Every row belongs to one group in each of 4 separate groupings. Each group adds its own fixed numbers to the row, and there is some noise. The rows also spread widely along 15 directions, which tell nothing about the answers.
(in the rows, 128 means zero)
Known rows, each followed by its group in each grouping:
[115 117 100 134 101 126 100 149 152 107 116 144 141 100 119 113 125 154
 142 141 112 140  94 163 102 125 126 173 155 125 108 112 119  89 129 117
 135 130 146] -> Q767 M Gipod Q747
[112  80 112 144 115 104 107 132 146 167 143 190 134 108 102 168  97 159
 142 115 124 148 119 153  74 144 167 164 174 120  78 139  97 116 127 129
 131 161  90] -> Q337 M kozin Q597
[145 113 122 117  84 142 125  92 180  73 145 107 121 122  96 125 149 139
  64 148  93 142 132 128 171 120 122 120 138 129 146  82 215 176 191 149
 122 142 170] -> Q295 J peb Q597
[154 123 138 125 178  97  83 122  89 118 138 153 120 175 140 114 120  96
 123 143 147 111 145 144 104 115 158 136 141 169 135  82 106 168 166 124
 132 137 123] -> Q767 F peb Q301
[147 114 126 151 151 137 154 120  86 174 113  94 129 137 133  80 168 104
 109  86 168 114 144 153 152 123  94  94 164 141 206 137  87 118 124 114
 133 149  94] -> Q397 F Gipod Q604
[ 85 128 140  84 114 126 150 137 129  97 155 158 118 142 127 141 132 145
  98 136  97 132 127 110 129 136 146 172 120 143 142 126 178 153 175 113
 111 109 106] -> Q18 V kozin Q301
[102 161 127 123  99 117 108 128 162 113 161 139 101 137 116  98 155 146
  66 101 123 157 123 170 127 169 103 148 149 119 108 153 135 146 154 133
  95 148  82] -> Q264 H Gipod Q117
[160  97 122 150  99 146 132 147 138 127 149 100 117 123  91 131 147 152
  98 123 116 120 172 131 143 141 139 119 134 126 123 113 172 141 146 124
 150 148 105] -> Q397 J Gipod Q117
[107  84 115 133 119 129 194 101  98 178 114 138 138 115 111 159 124 148
 108 116 108 123 120 141 127 108 119 119 162 142 165 163 113 104 130 132
 127 159  97] -> Q18 V peb Q604
[174  93  90 108 115 124 139 159 142 115 127 137 143 134 137 100 107 120
 137 106 164 146  77 149 125 107 104 148  97 163 168 120 117  96 155 118
 129 135 158] -> Q295 H peb Q747
[195 117 131 177  75 107 112 131 164 167 127 144 112 139 133 106 120 111
 183  78 227 156 119 150 127 132 132 136 231 136  82 163  33 143 171 107
 178 209 138] -> Q264 M peb Q604
[140  93 103 131  94 132 118 119 145 144 135 116 137 126  88 129 120 153
  77 117  80 135 146 153 124 137 123 126 127 107 148  90 174 124 118 154
 114 132 115] -> Q337 J Gipod Q117
[125 103 113 138  98 149 131 142 133 143 161 138 123 121  72 103 143 163
 141  95 123 136 147  95 111 153 142 142 152 126  98 112 155 112 149 149
 182 122 114] -> Q18 M kozin Q747
[178  97  93 169 102 114  86 104 142 138 114 112 155 136 137 103 135  88
  93 134 143  82 148 169 128 119 112 119 177 116 172  74 123 141 167 151
 128 133 172] -> Q397 V kozin Q604
[127 109 110 157  93 117 129 105 145 165 134 116 143 114 125 125 169 114
 109 113 155 118 139 142 144 127 107 130 198 124 173 131 125 156 158 109
 127 127 159] -> Q264 V Gipod Q604
[161  82 119 123 137 155 140 151 126 106 126 126 127  92 123 149 122 139
 123 155 123 139 128 131 143  93 156 129 111 159 170 122 153 119 151  95
 119 145 111] -> Q18 V kozin Q597
[162  77 105 160 139 135  79 151 124 165 138 133 136 104 102 133 133 128
 151 143 106 125 164 142 108 113 174 125 159 135 118  90 119 122 112 114
 136 135 107] -> Q264 V kozin Q117
[117 111 112 139 128 113 129 116 122 155 138 144 118 145  93 145 127 160
  89 110 105 141 146 166 114 133 130 137 137 120 137 137 136 128 124 137
  96 153  83] -> Q18 M Gipod Q604
[160  56 125 131 129 173 145 157 120 115 133  97 138  87 141 123 140 128
  59 157 121 108 146 128 116 110 121 102 105 146 165 133 168  97 129 124
 135 130 105] -> Q767 J peb Q604
[119 145 143 102 117 172 146 139 127 119 135 119  97 101 100  84 156 159
 117 108 114 184 126 117 158 143 129 118 155 141 114 139 138 115 139 126
 153 158  61] -> Q295 F Gipod Q747
[158 107 121 115  60 120 107 149 183 139 161 142 122 124 143 111 116 123
  23  89 143 153 147 139  89 177 102 134 137  92 121 127 161 137 171 175
 121 127  90] -> Q295 M kozin Q597
[144 101 118 153 127 117  95 134 129 138 130 132 138 134 145  97 143 106
 143 114 161 110 137 149 111 129 132 143 176 133 138 118  92 120 141 109
 146 128 139] -> Q397 J Gipod Q604
[119  97  92 136  93  96 145 127 151 166 120 152 134 152  99 164 103 148
 115  92 101 136 112 177 122 131 105 165 131 111 145 137 126 119 121 117
  95 159 113] -> Q264 H kozin Q301
[108  95 127 122 163 130 135 175 121  99 145 145 113 155 136 124 130 122
 146 128 127 115 125 142 122 118 144 150  87 154 139 143 111 109 122  68
 125 126  98] -> Q397 V peb Q747
[134  76 114 109  81 131 138 135 142 170 135 151 160 102 133 117 120 131
 153  97 144 148 122 107  83 139 148 148 186 120 136  96 112  99 153 149
 189 100 144] -> Q397 V Gipod Q597
[127 180 114  99 103 144 179 138 111 127 122 110 109 146 105  65 147 168
 133  76 135 161  81 123 151 159  79 145 153 148 139 139 121 110 167 155
 142 164  72] -> Q767 H kozin Q117
[ 62 141 124 132 157 135 118  79  94 135 123 118 118 135  79 115 177 144
  56 133  37 101 166 157 142 147 122 106 155 113 144 103 157 137 105 147
 101 119  78] -> Q295 H Gipod Q747
[115 118 134 117 136 134 115 107 122 124 110 119 124 176 117 122 124 129
 146 125  87 116 135 145 139 128 144 133 149 118 145  99 125 131 114 121
 127 138 118] -> Q337 H peb Q604
[ 93 116  96 171 166 136 125 104  93 131 137 127 127 120  54 157 164 169
 108 162  63  81 162 137 144 129 140 133 145 142 133 102 180 156 129 118
 115 153 102] -> Q337 V kozin Q301
[ 67 105 103 127 154 149 132  97 112 148 148 132 135  49  94 127 178 174
  53 159  72 154 120 158 107 132 117 105 167 136 132 143 153 107 116 161
 105 138  76] -> Q767 H peb Q597
[124 127  93 105 130  95 108 111 115 147 118 151 155  89 134 152 109 147
  88 175  97 145  95 168  92 121 135 149 166 144 137 109 134 135 155 166
  84 145 121] -> Q295 M peb Q604
[130 151  86 147  69 109 164 117 131 164  97  98 149 124 121 131 140 151
 113 111 129 114  93 153 130 146  67 143 196 115 157 137 125 124 155 153
 127 161 146] -> Q767 M peb Q604
[126 177  60 148 129  76  73 125 125 160 140 130 138  78 101 147 162 175
 147 177 128 161  98 179 131 144 125 173 193 139 131 118 142 169 161 133
  67 167 115] -> Q397 M kozin Q604
[139  72 169  85  76 198 218 112 155 100 100 116 114 159 109  95 106 137
 114  72 106 144 109 118 162 110 125 115 127 131 141 136 121  80 139 139
 186 163 110] -> Q264 H peb Q604
[136 114 105  93 134 142  97 151 124 102 144 129 144  91 130  92 146 136
 116 152 118 148 114 126 113 125 141 146 124 156 147  90 165 115 153 126
 129  91 140] -> Q295 H Gipod Q747
[143 153  98 162 189 128  73 126 103 102 154 112 132 119 121  35 187 118
 114 133 171  94 113 154 124 129  87 117 151 174 153  95 114 140 164 134
 125 136 148] -> Q337 F peb Q117
[115 163 120 115 121 172 150 115 119 136 109  73 115  74 101  87 179 173
 103 137  94 175 106 144 184 134  83  98 182 131 157 151 143 111 111 135
 107 180  60] -> Q337 J peb Q604
[152 123  95 175 103  95 108 133 131 123 135 133 140 127 120 174 129 137
 131 167 142  86 135 142 103 138 131 162 178 146  96 116 144 167 186 112
 143 162 168] -> Q767 H peb Q301
[119 143 119 125 148 132 147 149  87 115  77 109 129 155 107 172 113 146
 181 168  57  86 131 136 147 110 152 166 135 139 146  93 140 131 111  69
 123 150 106] -> Q264 V Gipod Q301

New rows, each followed by its group in each grouping:
[179 142  99 125  98 143 151 153 120 119 137 106 143 123 125  83 131 151
 132 110 180 111  99  95 108 160  90 144 155 156 133 116 147 122 190 160
 177 145 144] -> Q337 M peb Q604
[144 111 135 120 122 127 112 131 143 109 133 147 121 140 135 115 129 120
 138 114 156 147 124 131 126 130 153 148 160 146 118 120 110 140 167 106
 146 142 131] -> Q295 H Gipod Q597
[ 96 128 124 125 126  80 110  95 114 169 168 154 116 162  86 152 139 140
 133 117 122 137 155 115 123 155 168 144 174 132 128 108 141 195 155 133
 131 122 118] -> Q337 M peb Q747
[193 138 112 143 118 141  90 165 113 125 118  73 140 110 145  87 140 113
 119 150 138  99 141 125 127 137 110 111 160 137 151  94 138 127 145 128
 145 139 126] -> Q337 J peb Q117
[130 143 152 112 128 110 146 109 122 132 121 157  99 173 120 107 129 131
 182  80 173 179 105 132 147 125 155 149 185 152 130 130  69 150 165 100
 150 165 109] -> Q767 M Gipod Q597
[112 131  82 178 140 153 161 117  97 199 161 106 120  53  31 122 195 206
 133 115 109 159 123 134 148 140 102  98 182 154 108 160 139 124 117 148
 141 194  65] -> Q264 F peb Q117
[ 85 101 118  94 211 147 119 116 113  69 159 172 114 134 101  80 155 152
 106 134 105 147  86 164 130  97 145 156  73 191 149 120 136 112 139 118
  84 126  99] -> Q264 H kozin Q604
[135  98 101 123  32 120 135 131 174 161 129 129 126 104  79 183  99 177
  91 120  63 174 144 138 126 153 139 148 154  88  99 122 186 129 126 153
 125 152  98] -> Q295 J Gipod Q747
[180 104 108 148 111 140 135 132 130 149 128  85 133 112 110 105 151 125
 134 121 150 141 133 139 170 100 110 101 152 143 187 108 136 137 145 116
 135 152 155] -> Q18 F peb Q117
[156 108 104 155 100 139  93 113 165 102 114 120 137 107 123  91 125 117
  40 134 105 117 140 213 125 122  97 115 149 110 140  99 122 105 140 156
 102 157 127] -> Q397 V Gipod Q117
[120 130 141 141 118 132 122 111 159 101 124 154  91 186  61 127 124 161
 207  98 109 161 122 156 171 120 166 166 160 134  76 115 104 146 134  82
 151 191 123] -> Q264 H Gipod Q301
[122 110 127 129  50 106 165 188 151 164 121 120 145 106 178 174 124 133
 131 119 152 112 123 127 104 160 117 176 181 103 136 186 117 112 142  77
 139 139 100] -> Q397 J Gipod Q604
[157  89  90 181 100 105 130 101 140 179 127 140 118 143  46 189 107 171
 153 110  98 156 154 177 151 108 159 132 160 122 115 122 124 146 119 118
 114 195 111] -> Q18 V Gipod Q117
[ 97  91  91 131 105 119 121  85 164 123 171 168 136 133  68 116 133 177
 110 108 103 149 101 148 109 125 124 158 144 137  98 111 158 116 155 177
 128 137 158] -> Q18 J peb Q604
[118 148  85 150  82  89  77  98 180 130 111 153 131 125  84 153 109 165
 172 138  85 151  87 180 120 134 133 180 207 108  67  96 110 133 140 141
 118 186 156] -> Q264 J peb Q597
[137 116 116 145 113 134  97 139 150  88 117 158 120 130 101 121 104 154
 124 134 101 123 120 169 100 126 135 162 145 130  70 115 121  91 136 125
 135 173 118] -> Q18 J Gipod Q301
[117 104 128 128  99 106 107 106 152 121 158 192 125 124 130  72 126 114
  79  76 173 137 109 147  77 148 122 149 183 144  77 133  83 113 182 166
 166 131 137] -> Q295 J Gipod Q747
[118 131 104 106 123 153 153 102 115 148 102 107 136 103 102  71 155 162
 105 108 105 183  91 161 150 118  92 117 166 132 184 114 126  89 119 161
 113 142 104] -> Q767 M Gipod Q604
[175 100 104 127 142  98  62 120 107 157 178 139 142 130 132 128 125 112
  60 156 137 116 181 134  71 148 156 115 145 141 134  77 158 177 173 189
 121 110 106] -> Q397 V peb Q604
[118 120 130 162 157 109 113 117 128 129 152 148  94 168 113 124 162 126
 103  99 153 132 150 175 145 136 128 130 139 142 124 169 102 160 143  88
  93 173  84] -> Q295 H Gipod Q604
[148 165 101 136 175 142 120 143 111  84 126 120 109  95 108  90 151 156
  99 151 137 141  84 178 146 114  84 134 120 187 132 141 121 120 149 113
  95 202  89] -> Q264 F peb Q301
[179 135  66 191 145 110 101 155  94 150  98  67 150 102 110 153 142 138
 123 183 105  65 144 180 129 121 102 118 145 135 166  91 142 131 123 114
  96 169 135] -> Q397 M peb Q117
[135 123  92 150 130 111 152 202 115 144 107 119 125 134 129 172 119 150
 134 133 112 104 113 164 127 134  99 168  97 132 148 161 134 113 110  64
  83 172  80] -> Q295 M kozin Q301
[153 152 132 128 141  99  98 168 104 121 125 110 123 147 172 143 140 103
 139 150 161  99 147 135 118 149 143 150 151 138 162 123 120 165 165  74
 118 129 105] -> Q397 H Gipod Q597
[102  84  95 117 126 123 175 167  83 163 126 128 170  51 149 173 137 143
  96 168 117  89 115 111  92 117 123 151 126 154 196 156 159  92 140 102
 118  92 118] -> Q18 H kozin Q747
[132 134  83 144  66 139 192 101 140 137  90 125 142  96  76  98 133 174
 129  87 126 140  68 146 148 129  70 141 183 137 129 129 119  86 163 159
 163 178 158] -> Q295 M Gipod Q747
[141 108 105 117 102 129 127 151 134 151 124 109 133 163 123 125 129 134
 137 109 102 128 134 132 134 144 118 149 124 107 160 112 154 129 120 117
 115 124 108] -> Q295 H kozin Q604
[122 102  86 136  90 129 123 126 148 146 120 118 149  88 112 145 129 150
  47 139  80 134 130 183 120 128  88 129 138 103 171 123 172 111 112 136
  80 139 109] -> Q337 V Gipod Q301
[148  92 145  97  95 123 157 148 127 138 105 119 135  97 144 191 118 121
 137 171 118 140 142 117 156  96 184 146 149 141 187 120 152 157 149  62
 128 121 137] -> Q264 M Gipod Q747
[139 158  99 107 120 110  49 218 134 134 168 102 129 124 160 109 151 134
 140 158 131 152 137 123  91 170 119 167 132 118 127 107 169 148 127 102
 109 100  97] -> Q767 F peb Q301
[148  83  89 137 143  95  99 130 144 122 165 161 133 140 123 140 121 128
 103 134 152 143 118 173 111 101 129 148 107 162 156 126 136 142 161 117
  80 140 146] -> Q18 V peb Q604
[142 145  87 161 110  64  55 126 137 147 132 124 150 113 124 189 142 132
 174 199 110 109 137 154 126 124 166 170 205 133 111  85 147 204 170 100
  98 145 182] -> Q295 H peb Q117
[196 100 161 108  90 168 123 134 155 142 142  96 100 124  93 116 137 139
 186 127 130 204 163  95 186 107 198 105 179 134 120  91 140 169 148 108
 172 160 114] -> Q264 M peb Q117
[155 150 116 131 123 147  94 144 107 140  85  89 123 129 100 137 130 163
 193 163  60 142 146 131 146 135 162 139 185 115 103  83 139 125 100 116
 135 166  83] -> Q295 J Gipod Q604
[105 126 122 117 104 116 132 158 134 140 148 137 123 123 140 131 144 140
  85 120 116 126 128 125 114 164 119 159 146 124 124 158 152 134 150 122
 108 131  74] -> Q295 J kozin Q604
[ 98 166 129 140 169 116 109  88 109 128 132 113 100 159  90 114 188 135
 151 123 120 150 140 151 195 125 136 122 176 139 182 112 126 189 138  77
  92 145 107] -> Q337 V Gipod Q597
[ 92  93 148 126  82 135  80 177 175 141 156 159 120 146 148 111 125 135
 123 101 115 143 156 133  59 176 156 171 165  76  59 138 115  95 104 120
 156 105  86] -> Q767 M Gipod Q604
[ 90 182 133 130 130  92 104 115 113 163 145 136 108 140 119 129 160 139
 134 118 118 128 135 130 109 172 132 144 213 115 102 130 108 171 147 130
 125 143  84] -> Q264 M peb Q597
[160 138  95 146 107 154  75 155 130 142 108  67 137  90 128 104 148 129
  59 162  67 115 164 167 135 138  93 100 148  93 172  92 169 108 104 146
  87 131  83] -> Q18 V kozin Q117
[145 136  98 131 104 156 185  95 122 130  96 117 137  73  99  99 141 164
  79 119 129 129  77 158 151 117  75 127 171 158 159 142 126  97 169 168
 134 193 110] -> Q264 F kozin Q604
[160 113 114 113  56 133 124 160 149 162 141 112 133  83 150 118 125 125
  78 118 141 156 141 117 106 151 105 116 173 112 141 143 141 110 151 149
 146 122  98] -> Q18 V peb Q747
[125 147 127 112 107 145 101 123 151  90  98 125 140 109 141  91 122 124
 138 145 101 114  90 142 116 128 122 155 182 126 113  81 115 106 153 141
 158 140 152] -> Q264 F peb Q597
[151  90  94 180 114  77 170 103 105 164  94 150 141 144 103 179 100 125
 122 102 157  73 116 167 128 110 114 149 156 154 165 143  88 130 151  98
 131 178 156] -> Q337 J Gipod Q747
[141 143 113 138 133 122 148  81 113  84 128 151 104 169  73 119 123 154
  72 121 121 120 126 158 141 129 118 139 134 166 116 106 150 166 198 162
 126 183 115] -> Q767 V Gipod Q301
[120  56 166 116  79 213 153 106 173 146 163 105 109 127  72  38 173 136
 101  54  96 170 169  85 158 134 134  73 171 101 109 104 145  96 108 169
 212 116 108] -> Q264 J peb Q117
[131 119 134 108 158 159 209 138  89 122 135 139 122  99 115  97 166 149
 176 107 183 143  80  79 166 107 131 138 144 207 166 148 114 129 191  93
 175 155 117] -> Q295 F kozin Q597
[137 110 106 159 151 112 123 112 122 100 147 159 127 127  76 139 143 153
 143 144 145 112 118 149 131 108 151 165 141 177 111 107 139 161 177 101
 132 159 168] -> Q264 M Gipod Q301
[117 104 103 140 110 171 171  65 113 135  77 134 146 119  49  99 118 180
 131 115  50 105 102 139 131 119 122 129 186 128  99  76 128  77 133 203
 176 173 127] -> Q295 M kozin Q604
[135 139 117  78 106  89 138 147 111 163 136 153 145 104 165 116 119 123
 142 126 164 163  81 114 100 133 131 156 179 160 151 129 101 135 175 133
 135 113 132] -> Q295 M peb Q747
[135 123 125 109  95 148  84 146 144 134 119 106 111 144  88 118 118 154
 147 133  51 158 165 128 141 144 162 137 142  85 117  74 166 121  99 132
 134 122  85] -> Q18 M kozin Q747
[138  94 135 134 103 136 118 127 147 127 129 152 122 143 112 107 120 120
 126 102 127 119 135 136 122 127 137 147 163 129 104 111 110 119 146 123
 156 153 122] -> Q264 J kozin Q301
[161  94 126 107 104 129  74 180 174  63 152 149 122 141 149 126  96 115
 111 157 124 125 129 136  94 133 160 166  95 140  90 102 155 130 166 115
 136 119 144] -> Q295 H peb Q747
[ 88 123  91 137 127  85 105 113 105 175 109 162 153 129 120 134 104 134
 126 122  91  95 110 163  68 134 116 154 175 120 121 108  90  88 116 159
 132 126 129] -> Q18 F peb Q747
[146 117 127 131 122 104  65 154 146 127 125 138 130 143 159 118 105 102
  91 136 131 117 139 172  89 142 122 139 149 109 125 112 106 129 123 120
 109 141 112] -> Q337 M peb Q301
[170  93 143 102 108 154 157 145 132  92 151 126 106 128 114 139 113 132
  63 136 131 129 158 113 148 129 159 123  85 157 150 113 188 156 192 129
 146 143  93] -> Q397 F kozin Q747
[161 139  92 136 104 113 118 124 122 141 127 140 124 125  94 126 119 140
 137 122 123 139 123 129 133 139 134 147 163 147 116 100 137 149 179 148
 143 158 118] -> Q295 V kozin Q747
[110 156 126  99 158 120 121 100  92 146 115 125 103 169  92 113 149 153
 197 128  98 182 117 135 174 119 169 146 173 147 150 103 111 157 129 113
 111 155  78] -> Q767 H kozin Q604
[133  66 118 140 144 132  95 131 155 118 135 162 118 156 101 111 114 132
 144 110 115 147 130 183 128 106 158 149 108 130 125 106 106 107 112 115
 112 158 109] -> Q397 F kozin Q604
[135 183 110 136 125 124 114 122 119 113 121 138  92 149  81  99 123 166
 106 102 109 149 121 161 123 167 110 138 156 141  72 131 114 126 153 163
 128 191  58] -> Q295 H Gipod Q747
[179 132 103 144 103  93  77 156 145 116 119 130 134 174 154 123 109 107
 114 131 144  92 133 156 105 147 121 170 136 119 130  93 133 153 169 126
 109 138 141] -> Q295 M kozin Q604
[154 150 108 118 143 101 118 133 110 120 135 144 115 141 105 121 119 142
 134 128 141 132 108 139 116 131 136 152 135 168 123 108 118 147 171 135
 130 155 118] -> Q264 M peb Q747
